The first 5 rows are patterns. Each new row is the sum of 2 different patterns, raised or lowered, with some noise. Before adding, each is slid sideways (what falls off one end comes back at the other) and multiplied by a number that may be negative. Names go in the order of the patterns.
In the rows, 128 means zero.
Known rows, each followed by the names of its patterns:
[181 142 115 152 116 110 113 124  84 136 106 137 154 123 116 124 110 130
 170 124 128  91 161 132 102 103 165 127 106 134 103 138 106 100 127 138
 135 123 142 132 112 139 151  96 149 124 132]
P
[141  97 125  93 142 110 128 179 131 126 145 158 151 149 154 148 123 111
 113 133 134  79 126 131  76  93 130 118 164 147 110 163 110 151 134 113
 124 145  79 158 103 144 115 136 105 124 138]
V
[149 108  96 123 153 156 138 143 129  85 104 121 129 104 186 122 144 110
 156 133 103 103 102 104 133 126 156 124 103 109 125 121 152 106 141 128
 138 108 116 143 126 149 114 126 114 111 134]
A
[142 106 110 123 105 122 105 118 139 133 126 127 120 189  94 158 144 142
 162 119 142 118 148 124 105 126 130 131 128 130 104 109 123 137 105 148
 132 120 119 149 118 111 157 140 119 104 142]
R
[116 174 104 129 126 101 133 154  95 119 108 151 128 125 179  93 121 116
 148 143  99 122  81 101 113 115 157 137 145 119 123 107 146 149  98 122
 126 113 138 149 151 115 154 142 123 120  80]
U

New rows, each followed by the names of its patterns:
[131 153 126  86 105 141 100  99  97 121 109  96 129 124 147 121 129 180
 121 106 183 176 124 114  73 101 128  94 171 122 124 135 146  67 170  88
 159  90 131 135 163 146 134 109 152 106 156]
V A
[149 125 159 127 160 119 157 128 135 118 141 134 158 122 144 131  79 118
 129 122  96 125 117 106 111 147 139 132 144 132 164 119 135 179 145 119
 135  90 113 131  98 150 116 124 142 130 154]
V R
[145 119 155 124 119 121 142 120 145 130 147 135 151 114 115 136 140 139
 117 136 126 141 146 132 129 108 131 167 155 131 162 139 107 104 128 137
  91 199 132 153 111 151 151 116 134 125 121]
A U
[135 118 135 146 119 154 131 122 134 121 120 115 142 112  96 142 110 126
 119  89 101 121 104 133 122 141 127 146 113 147 111  97 140 135 120 122
 128 101 114 114 144  89 117 128 133 103 125]
P R
[ 96 105 151 125 119 134 133  59  98 116 131  74  94 155 134 124 137  95
 120  77 101 135 135 120 117  99 135  92 119 115 114 134  97 116 122 133
 107 138 123  99  85 129 119 121  78  92 117]
P A
[147 168 111 138 142 161 115 142 176 140 155 144 167 168 153 149 146 143
 127 134 154 140 108 158 132 122 125 114 130 165 138 142 167 142 154 168
 132 153 145 107 159 137 151 147 145 109 142]
P V
[108 171 122 139 136 107 141 143 138 140 152 159 145 159 138 153 138 143
 153 149 141 160 134 124 149 147 149 134 149 141 148 131 153 146 135 162
 146 154 164 146 148 145 140 135 143 150 141]
P R
[174 137 153 179 109 121 148 164 139 204 156 169 124 153 135 125 126  86
 120 147 103 139 141 114 152 153 122 186 111 168 146 140 122 145 119 162
 141 142 132 137 111 143 166 135  93 136 138]
V A
[150 135  98 112 129 110 127 136 158 111 162 128 125 114  53 109 165  93
 109 110  86 116 138  92 121 109 141 119 141 172  86 139 126 139 140  79
 108  85  80 116 101 147 136 140 106 138  89]
V U
[149 181 146 161 181 167 150 169 134 138 175 143 159 134 158 168 147 139
 175 130 163 137 156 155 167 155 151 145 196 141 183 156 169 169 127 159
 151 155 140 134 145 143 147 157 163 151 143]
V R
[100 142 118 119 109 130 116 130 101 134  87 129 120 132 170 138 125 151
 156 138 138 148 141 124  76 129 113 121  74 104 132  72 100 115 117 167
 142 108 153 109 142 142 122 123 135  93 140]
V R
[ 58 132 108 134 100 113 100  71 118 110  91  89  74 132 105 119 164 107
 106 107 135 140 135 131 128  89 105  87 111 106  75 111 102  63  66 117
  99 145 133  88 124 102 143 114  80  89 116]
V A
[119 139 147 176 123 156 131 157 146 132 138 144 153 126 127 123 146 139
 145 148 123 116 145 161 129 132 122 126 124 146 158 144 156 141 148  91
 147 134 136 112 132 141 149 142 147 140 141]
A R
[129 111 113 134  65 104 110  68  60 122  94 152 146  96 139  98 125 121
 126 109 130  51 159  96 114  89 144  94  99 127 112  93 100  69 126 104
 118 157 125 116 122 148 148 116 149 130 114]
P V
[133 124 132 122 113 133 113 128 108 138  96 110 154 137 107 156 149 134
 134 163 130 110 145 130 123 110 111 138 110  82 104 109 116 129 129 127
 153 116 140 124 175  94 164 114 158 144 129]
V R
[152 120 122 133 142 164 123 112 150 114 124 152 130 137 161 133 162 118
 146 140 103 153 147 123 137 118 158 134 164 142 142 148 127 119 125 127
 144 141 127 145 153 139 144 156 142 134 135]
V U
[184 163 128 105 135 135 139 198 164 144 116 199 158 132 142 120 111 132
 159 148 134 134 142 190 154 127 153 159 150 181 129 117 190 156 183 118
 148 141  91 186 172 145 106 133 194 175 199]
A U
[127  92 111 129  95 148 129 134 135 172 150 156  95 121 134 140 148 143
 113 112 138 141 150 101 127 122 172 100 137 137 115 168 125 175 169 139
 128 108 129 108 132 147 132 100 145 128 137]
P U
[153 132 135 122 110 166 133 137 130 146 203  95 167 135 162 171 141 164
 125 140 151 142 140 121 118 130 128 116 156 153 152 116 176  94 134 117
 173 106 118 185 170 151 136 148 152  96 127]
A R
[145 139 101 167 125 121 110 144 144 132 120 140 135 152 150 155 140 149
 120  93 130 131 125  60 143  92 100 106 104 147 128 134 109 163 149 128
 160 148 129 134 126 133 144 100 158  98 122]
V R
[126  77 152  90 119 104  59  81  95  50 121  81  93  65 117  72  89 108
  96  49  73  66  85  65  93 142 123  96  77 133 110 111 131 105  70  95
  82 108  80  44  89  60  64  62 100  68 114]
V U
[156 158 104 129 139 128 156 135 149 148 129 143 200 122 140 110 143 124
 158 177 152 137 163 162 123 137 143 154  84 136 161 148 139 143 122 125
 107 149 172 166 141 142 159 159 130 180 159]
V A
[143 104 147 147 129 122  94 107 168 103 126 119 114 133 138 101 110 116
 144 131 131 160  91 130 131 142 126  92 116  85 106 133 126 150 131 149
  94 125 104 146 129 102 131 135 126 143 140]
A U
[176 163 163 163 186 202 189 185 169 187 232 152 204 208 201 206 176 185
 179 201 186 170 177 174 196 199 187 147 151 172 183 163 224 197 178 174
 215 143 170 201 203 159 158 207 208 176 179]
A R
[125 134 128  79 113 120 122 101 182 116 131 121 154 124  93 110 109  95
 121 121 138 119  95 105 127 121 144 105 131 150 119 120 122 142 138 138
 118 119 121 107 120 140 109  98 121 146 137]
A R
[114 140 122 133 138 131 107 136 116 135 109 133 123 136 118 143 124  92
 115 112 132 108 120 149 135  94 116 133 117 145 110 140 137 128 109 115
 131 115 130 126 117 106 131 114 134 114  83]
P A
[ 71 120  91 114  85 114  97  83 119 108  83 126  86 104 101  96 127  96
  98  91 127 107 121 134 113  92  88  82 107 127  67 100  85  84  81  89
  82 146 114  78 128  77 123  94  78  98 119]
P V
[128 183 135 134 115 142 149 177 107 155 122 166 118 138 198 149 163 148
 170 152 150 172 179 129 109 133 172 175 121 158 151  74 102 144 141 153
 209 130 185 119 187 155 117 124 139  91 173]
V A
[115 140 130 120 137 142 104 123 115 150 102 142 153  97 118 105 148 133
 113 117  98 120 120 119 148 135 140 133 134 116 137 154  98 123 131 122
 126 149 153 107 142 143 137 118  89 130 169]
R U
[118 107 106  73 111 129 124 120 138 117 184  87 117 142 129 119 128 138
 148 168 108 149 107 114 120 159 126 127 143 115 123 112  97 130 131 138
 158 131 106 156 157 162 163 145 124 143 144]
V A
[103 141 102 152 139 110  99 157 136 109 135 116 108  90 136 165 118 110
 118 117  77 104 102 145 109 118 138 132 201 107 149 140 117 160 131 149
 114 148 103 115 112 124 118 136 133  89 106]
A R
[106  87 108  96 113  89 112  69 123 119  82  83  92  98 108 132 111  89
 113 100 101 108  48  70 135  98 119 105  88 104  94  58  88  84 104 138
  94 153  61 114  94 101  97  61  80  65  77]
A U
[191 156 121 117 176 151 173 158 125 172 144 176 180 141 137 161 112 177
 150 158 154 164 142 140 159 178 129 167 118 167 133 146 206 172 144 153
 180 193 192 188 184 154 116 129 157 163  98]
V A
[127  81  86 109  81  72  77  84  59  92  84 108 117  90  86 115  86  96
 141 108  95  78  99  90  88  66 125  86  80 106  82  94 104  67 105  95
 104  88 114  99  82  96 122  79 122  87 105]
P V
[ 72  79  93  59  84  72 113  94 118  98  95 115  87  69  67  32  82 128
  86  88  71  54  92 107  75  68  79 110  96  74 128  67  82  92  99 101
  55  73  53  79  63  57 112 113 122  87  94]
A U
[128 126 130 138  89 137 136 101 115 131 116 166 159 122 147 109 145 131
 122 148 154 101 153 125 122 126 132 122 120 138 152 120 141 118 140 121
 122 170 145 139 146 156 140 157 147 146 125]
V A
[124 104 113 104 126 111 138 126 109 118 114 138 118 106 108  99 101  98
 109 130 120 123 111 104  97 122 129  91 120 115 105 116 134 123 101 139
 126 110 101  97 114 128  96 113 105  99 108]
R U
[106 136 113  71 127 131 115 111 128 128  92 163 117 138 102  94 136 128
 145 144 125 100 104 113 132 103 118 145 123  82 135 134 115 141 106 119
 122 125  97 105 124 114 143 135  85 117 136]
P U
[ 88 105 100  96 107 145 108 140  98 121  75 115  94 100  94 142  93 115
 110 121 104  69  92  88  72  84  65  74  83  90 137 123  82 113  96 143
 122  95 127 151 105 123  55  86 118  38 139]
V U
[150 105 120 114 111 137 100 131  75 110 137 125 141 128 134  73 107 136
 128 102 175 120 137 127 163 134  97 120  88 101 135 130 134 129 116  88
 114 126 163  96 126 141 147 110 132 142 141]
A R
[172  82 151 150 122 122 100 126  92 120 126  88  89 145  92 116 109  46
  86 122  95 111 141 129 111 150 116 128  92 104 124 119 102 138 119  59
 106 110 135  76  94 132 143  79 112 133 102]
P R
[126 105 129 114 148 113 122 101 123 119 118 121 129 132 123 125 108 131
 124 131 144 127 112 133 153 118 106 109 120 105 127 158 127 123 126 148
  80 121 122 142 107 129 141 148 144 134 117]
A R
[148 125 127 111 129  68 136 138  97  82 115 145 171 151 126 156  94 134
 147  94 115 151  88 198 117 109 138 137 109 148 136 122 127 135 113 125
 113 133 138 161 134 157 142 141 175 162 188]
V U
[145 159 130 150 143 132 151 160 119 151 141 137 132 150 133 126 151 157
 108 131 128 160 123 132 177 151 142 162 159 165 157 147 147 140 133 137
 108 163  99 131 135  95 128 133 140 148 152]
V R
[137 126 189 121 178 166 145 149 192 101 190 123 149 142 165 131 157 157
 138 124 148 141 143 131 165 210 131 149 178 174 185 163 186 183 148 129
 133 158 148 104 158 146  90 137 140 143 180]
P V
[110  99 110 127 122 118 126  96  98  92  93  96  60  95 103  15  93  78
  77 113  87  88 113  89  99 103 100  93 107  58 118  75 124 100 106  72
 107  90 102  78  98  55 112  93  76 126 103]
V R
[154 141 129 163 167 140 121 133 163 170 153 161 108 124 104 128 137 101
 202 130 163 116 171 161 122 119 118 122 147 156 179 142 115 140 129 135
 169 128 142 148 162 107 125 162 156 153 123]
A R
[ 98 130 153 116 114 148 140 111 117 104 133 123  64 104 115  71  90  58
 132 112 110  84 107 104 114 122  81 110 144  74 130  89 123  98 136 109
 112 109 139  69 105  91 127  77 117 163  86]
V R
[104 138 113 109 146 143 159 123 119 186 147 140 187 180 139 141 110 132
 141 116 154 120 160 161 137 133 181 103 155 122 131 135 151 149 143 124
 163 140 164 127 178 137  90 118 157 125  96]
P V
[123 102 111 153 116 119  87 146 113  89  95 153 109 107 125  95 123 107
  91 111 138 129 111 121 126 110 119 132  90 128 112 114 160 134 109 137
 107 101 129 101  92 131 105 140 136 119 104]
P R
[113 118 150 164 126 153 144 107 133  73 115 164 116 134 115 101 119 160
  95 126 118 144 114 137 195  96 105  99 140 132  99 147  97 105 112 130
 119 138 133 129 105 104 159 163 114 136 122]
A U
[114 110 110  99 128 134  89  99  82 120  87 105 150 102  92 139 112 125
 118  90 110 113  82 107 123 122  80 135 104  91  80  93 105 139 122 109
 129  69 125 112 122  83 116  95 143  68 118]
P V
